The rows of a group lie close to one hidden flat surface of 11 dimensions, which passes through zero. Surfaces can cross.
In the rows, 128 means zero.
Some rows, each with its group after it:
[157 113 104 117 140  73  70 127 139 188  74  92 102 163 165 152 119 118
 145]	vozov
[ 98 141 189 130 104  77 114 121  43  75 131  52  97 126 147 147 179 148
 127]	Zaze
[139 131 124 131 140  91  94 155 172 155  96 133  94 145 137 132 158 153
 107]	vozov
[125 148 167 119 138 159 112 138 120 127 109 168 156 141 121 136 126  94
 145]	sisi
[124 177 149 121  57 110 133 120 108 142  82 131  88 177 146 171 188 132
 165]	Pibet
[152 135 218 122 125 140 138  69 113 186 157 103  65 186 179 155 118 133
 152]	Zaze
[159 133 128 161 137  94 109 183 132 101 117 181 151 146 135 171 148 120
 115]	vozov
[ 80 139 161 183 136 145  80 111 180 186 142 148 140 115 143  95 145 134
 163]	sisi
[128 129 100 138 119 152  91 154 141 101  68 105 105 107 100 128 150 125
 140]	vozov
[122 111 118 160 126 188 110 152 157 117  89 177 175 140 156 133 114 102
 123]	Pibet
[149 105  92 139 117 125 135 150  82  47 121 149 149  89  93 127 125 144
 105]	Pibet
[112 148 167 152  95 181 142 147 120 133 155  76  99 131 152 187 132 149
 170]	Pibet
[111 112 122 185 116 154 127  89 148 116  81 171 138 147 139 145 159 123
 100]	Pibet
[164 119 114 107 182  32 126 161 142 192  82 129 132 160 120 143 153 164
  63]	lopon
[128 129 123 118 148 147  87 116 154 100  89 115  86 126 106  90 134 110
  99]	sisi
[110 126 111 112 109  87 128 119 114 118 128 115 132  80  95 120 148 136
 153]	Zaze
[123 153 131 143 108 130 136 115 144 136 107 139 120 170 150 152 154  95
 150]	Pibet
[105 116 104 135 129 103 121 125  69 122 159 105 156 114 125  90  93 140
 135]	lopon
[107 142 148 176 163 153 137  80 150 135 173 132 103 114  96 168 124 130
 127]	lopon
[168 120 155 108 108 125 162 109  92 108 111 132 112 141 134 159 147  97
 148]	Zaze
[175 126 122 115  77 112 163 142 100 109  85 147 107 163 154 124 176 110
 139]	Pibet
[103 142 135 157 107 179 183 124 108 116 127 131 147 122 113 170 145 124
 139]	Zaze
[152  83 170 135 187  96  93 140 150 104 137 153 132  56 102  67 162 119
 108]	sisi
[119 127 110 167 107 111 144 173 151 158 167 123 151 111 160 144 143 145
 170]	sisi
[154 119 139 120 123 134 161 201 101  51  98 164 176  88 102 122 176  88
 121]	Zaze
[133 131 147 107 152  85 153 162 112 148 136 111 155 100 121 101 159 100
 151]	lopon
[143 126 111 102 131 185 176 154 190 111 170 119 110 106 121 134  97 127
 114]	Zaze
[115 159 115  79  85 135 174 139  94 110 197 171 173 105  89 143  88 146
 147]	vozov
[152 139 102  70 109 170 180 163 138 128 111  96 119 155 141 172  98 104
 131]	Pibet
[137 140 126  74 150 133 158 114 138 123 173 134 129 136 113 131  77  81
 137]	lopon
[158 109 125  56  98  91 154 111 121 120  87 144 147 100 105 145 154 100
 142]	lopon
[ 95 131 104 152 155 139 113 113 118  77 127  96 138 100  82 196 116 109
 118]	Zaze
[104 114 129 105 139 106 126 131  97 145  82 125 174 140 134  97 139 104
 110]	sisi
[150  94 148 126 146  96 181 146 116  98 149 128 156  98 127 131 155 114
 109]	sisi
[103 168 109 121  55 102 127 177 120 111 133 131 147 159 174 127 153 107
 176]	sisi
[146 141 183  93 148 141 137 148 156 140 139 116  97 110 127 129 146 114
 128]	sisi
[ 96 121  96 189 112 103  86  80 135 159 150 127 117  89  94 169 126 191
 164]	vozov
[109 126 121 126 125 197 133 126 158  88  98  50  67  91 112 104 158  91
 143]	vozov
[154 170 134 124 144 171 149 144 166 183 156 149  88 153 120  96 112 118
 159]	lopon
[117 130 133 113 142 132 130  97 118 112 142 108 119 120 114 133 113 111
 126]	vozov
[126 167 112  91 143  89  78 152 138 156 107 113 100 126  92 107 137 102
 167]	Pibet
[155  86 141 154 116 158  77 128 107 123  68  89  96 157 200  71 130 114
 140]	lopon
[177 129  93 170 115 150 110 115 178  60 149 187  68 167 138 130 126 111
 112]	sisi
[126 115  49 149 146 165 134 149 146 117 128 192 184 106  82 125  82 142
  99]	Zaze
[126 126 143 197 151 162 107 142 133  87 134 147 132 110 115 162 141  97
 146]	Pibet
[130 134 106 142 131 155 129 128 143  82 135 199 155  87  63 158 121 140
 113]	vozov
[116 125 107 150  88 142 159  88 105 100 110 122 113 130 122 129 154 149
 125]	sisi
[174  83 153 104 161 164 191 100 112 184  66 131 130 128 117 131 139 131
 102]	sisi
[125 120  82 162 181 148 118 196 105  80 115  65 132  91  98 124 130  98
 126]	lopon
[108 127 119 142  94 112 110  84 107 131 147  85  98  88 126 135 142 133
 199]	vozov
[125 125  97  85 161 135 108  77 145 102 106 114  97 106  59 156  97 114
  98]	vozov
[148 112 151 148 159  55 121 110 146 220  94 145 103 133 122 131 183 174
 105]	lopon
[103 161 121 111 147  91  50 157 139 131 128 119 136 110  94 170 104 125
 155]	vozov
[214 107 225 154 156 121 106 192  91 112 132 155  83  93 125 116 186 147
 154]	Pibet
[ 83 122  93 184 166 139 105 102 156 115 132  98 118 108 107 120 131 114
 113]	Pibet
[105 125 144 174 134 164  88 127 126  94 123 112 116  78  95 148 145 127
 156]	Zaze
[103 106 165 196 110 153 132 217  91   6 116 100 176 125 190 153 181 112
  83]	lopon
[121 111 148 159 137 108 103  80 137  99 171 159 138  85 113 145 128 109
 156]	Zaze
[149  95 171 182 211  99 108 129 135 154 120 132 133 137 151 123 144 105
 102]	lopon
[104 136 136 135  69 120 156 130  58 145 102 113 134 110 116 113 178 171
 157]	Zaze

New rows, each followed by its group:
[173  76 130 182 181 196 149  88 215 130  98 137  79 122 140 128 155  78
 101]	vozov
[162  89 121 161 152 127 104 118 118 131 141 180 145  93 102 117 108 163
 135]	sisi
[163  97 123 180 231 121 108 130 128 128 134 154 141 150 112 129  94  88
  93]	lopon
[128 142 183 132 114 154 116 114 119 126 123  80  77 128 145 155 150 122
 154]	Zaze
[112 134 123 161  86 123  81 137 122 103  61 108  87 125 127 116 189 172
 112]	Pibet
[ 96 117 151 166  79 119 129 134  82  95 133 100 140 122 175 120 155 166
 120]	lopon
[102 150  93  62 114  93 148 160 131  97 146 112 157 116  99 168 109 140
 101]	lopon
[131 115 141 146 165 152 109 111 160 132  98 149 132 142 128 116 129 104
 108]	sisi
[159 122 130  84 147  95 139  96 154 137 143 145 108 139 118 143 115 110
 114]	vozov
[108 110 148 169 134 185 152 116 136 121 154  98 119 108 131 158 120 154
 122]	Pibet
[116 141 119 144 127 148 152  65 128 184 129 136 126 176 140 169 100 133
 144]	Zaze
[144 153 131 166 102 145 158 188 143 128 123 160 118 158 143 134 175 168
 107]	lopon
[132 119  71 108  99 114 151  98 153 160 155 135 121 137 142  97 101 164
 120]	Zaze
[106 109  98 137 131 165 133 123  93 121  50  85 148 104  94 143 141 136
 116]	sisi
[142 127 108  98 110 208 113 143 155  79  93 126 121 137 137 129  93  64
 144]	lopon
[141 124 198 162 124 168 160 143 134 112 147 138 124 134 173 113 164  86
 147]	lopon
[184 137 147  60 123 132  89 154  90 134  78 142 103 121 101 111 108 133
 146]	sisi
[102 134  62 109 134 147 105 187 109  87 159  62 144  71  89 127  75 129
 156]	Pibet
[128 109  87 146  86 102 113  79 162 145 153 165 125 109 133  98 125 144
 162]	Zaze
[103 146 172 165 154 164 125 150 161 149 171 154 164 125 138 178 117 102
 150]	sisi
[125 126 137 128 140 107 104 167 109  92 118 116 144  98 113 110 152 126
 118]	Zaze
[139 124 109 149  87 113 153 120  97 118 145 179 164 142 152 113 137 101
 174]	Pibet
[130 147 153  92 135 155 133 125  96 172  94  82  96 136 105 151 108 149
 140]	Zaze
[135 129 185  75 162  93 125 114 177 196 129 126 127 135 140 126 138 105
 125]	lopon
[127  95 124 147 154 154 132 133 142 101 124 103 119 111 129 123 128 146
  70]	Pibet
[ 26 169 112 182 108 168 136 153 149 122 109  85 159 106 115 161 178 129
 146]	Zaze
[130 139 155 129 115 131 163 149 131 114 162 176 168 137 137 133 135 110
 129]	lopon
[ 75 130 118 158  80 130 133 123 137 146 168  89 147 167 226  92 116 121
 146]	Pibet
[183 126 133  71  82 107 171 137  64 120 117 112  89 102  94 124 147 178
 143]	Pibet
[137 106 139 149 142 136 165 122 132 123 155 100 115 134 153 120 129 122
 112]	Pibet
[134 107 166 152 185 122 122 118 121 143 140 118 137 117 137 106 129  91
 138]	lopon
[160 120 147 122 115 121 123 170 142 106  86 134 117 170 171 119 162  85
 115]	Zaze
[ 53 154 132 157  88 139 107 123 135 221 131  82 125 105 139 118 140 185
 192]	sisi
[ 72 191 126 119 112 131  35 173 162 201 112 122 139 168 160 119  89 117
 186]	sisi
[ 94 154 165 123 108 103 157 156  96 155 197 105 160 146 179 124 115 137
 162]	vozov
[143 152 117  87 116 123 116 152 145 112 124 107 104 109 114 137 132  97
 164]	vozov
[107 127 141 214 188 142  84 164 184 113 135 138 135 125 131 182 145 130
 104]	vozov
[146 122 118 100 124  86 146 140  99 173  97  73 105  96 117  65 171 119
 175]	lopon
[139 132 129  80 150 101  76 168 140 131 100 139 141 123 121  84 114 136
 101]	Pibet
[142 127 141 122 121 132 146 145 107 106 106 147 145 123 117 141 155 106
 135]	Zaze
[136 133 117 115 132 145 156 167 121 115 124 180 168 150 116 131 106 145
  79]	vozov
[143 121 143 148 156 108  96  93 198 186 176 181 121 101 112 147 108 129
 171]	vozov
[145 106 172 125 196 184 127 147 160 177 103 117 128  94 105 154 119 127
 111]	sisi
[127 140 123  81 119  58 141 113 137 206 105 100 104  97  91 126 173 167
 142]	lopon
[122 167 169 145 152 111  82 143 116 133 153 167 138 111  92 162 132 111
 173]	Pibet
[ 97 163 134 107 151  72  53 136 107 121 113 109 129 129  96 138 117 143
 123]	vozov
[135 102  55 113 144 126 137 135 110 137 134 136 172  73  94  70  92 108
 167]	Pibet
[175  93 157 130 154 110 134 103 123 145 108 154 126 144 146 108 141  87
 131]	lopon
[139 168 167  63 133 139 130 211 166 159 128 168 154 145 140  73 128 121
 109]	vozov
[129  87 143 180 150 190 129 140  52 102 109 150 211 132 161 100  92  47
 167]	vozov
[145 131  84 133 111 162 137 114  98 122 111 128 125 162 114 182  81 148
 121]	sisi
[115 126 132 100  84 121  94 121 162 136  68 135 134  99 119 159 160 156
 127]	lopon
[ 98 103 157 137 132 114 132 126 102 114  94 117 160  67 103  84 186 123
 131]	sisi
[107 119 107 172 122 158 132 123  85  89 113 163 173  63  62 151 139 147
 150]	Zaze
[175 126 136 153  99 204 157 184 132  93  80 144 126 139 158 174 148  89
 161]	Pibet
[119 102  96 126 141 170 103 130 135 144  99 130 150  67  82 107  92 171
 119]	Pibet
[128 162  99  90 130 141 144 115 166 153 165 165 113 154  96 142  85 144
 123]	lopon
[106 157 125 118 153 164 126 167 195 172 109 118 140 152 140 131 129  95
 118]	Zaze
[215  48 213 174 181 135 204 126 106 133 213 142 120 102 181  76 143 131
 111]	Pibet
[145 122 110 181 132 176 134 160  93 120  73 174 157 179 141 143 122 132
 102]	Zaze
[125 121 104 140  67 153 161 113 122  99 128 117 106  93 109 135 158 142
 164]	Zaze
[136 140 170 145 142 182  83 193 138 100  88 163 154  80  96 142 155  88
 166]	sisi
[163 143 165 117 116 163 132 138 117 111 107 187 133 141 125 146 135  93
 149]	sisi
[101 119 139 146 109 160 212 125  65 116 121  92 177  93 101 196 151 141
 136]	sisi
[154 134 131 123 125  75 122 174 102  94 168 144 147 142 155  84 128  87
 143]	Pibet
[171 126 169  83 119 110 119 115  92 198  97 134 104 161 144  94 127 143
 147]	Zaze
[137 116 109 182 116 152 130 142 140 146 103 191 163 159 159 110 130 126
 122]	Zaze
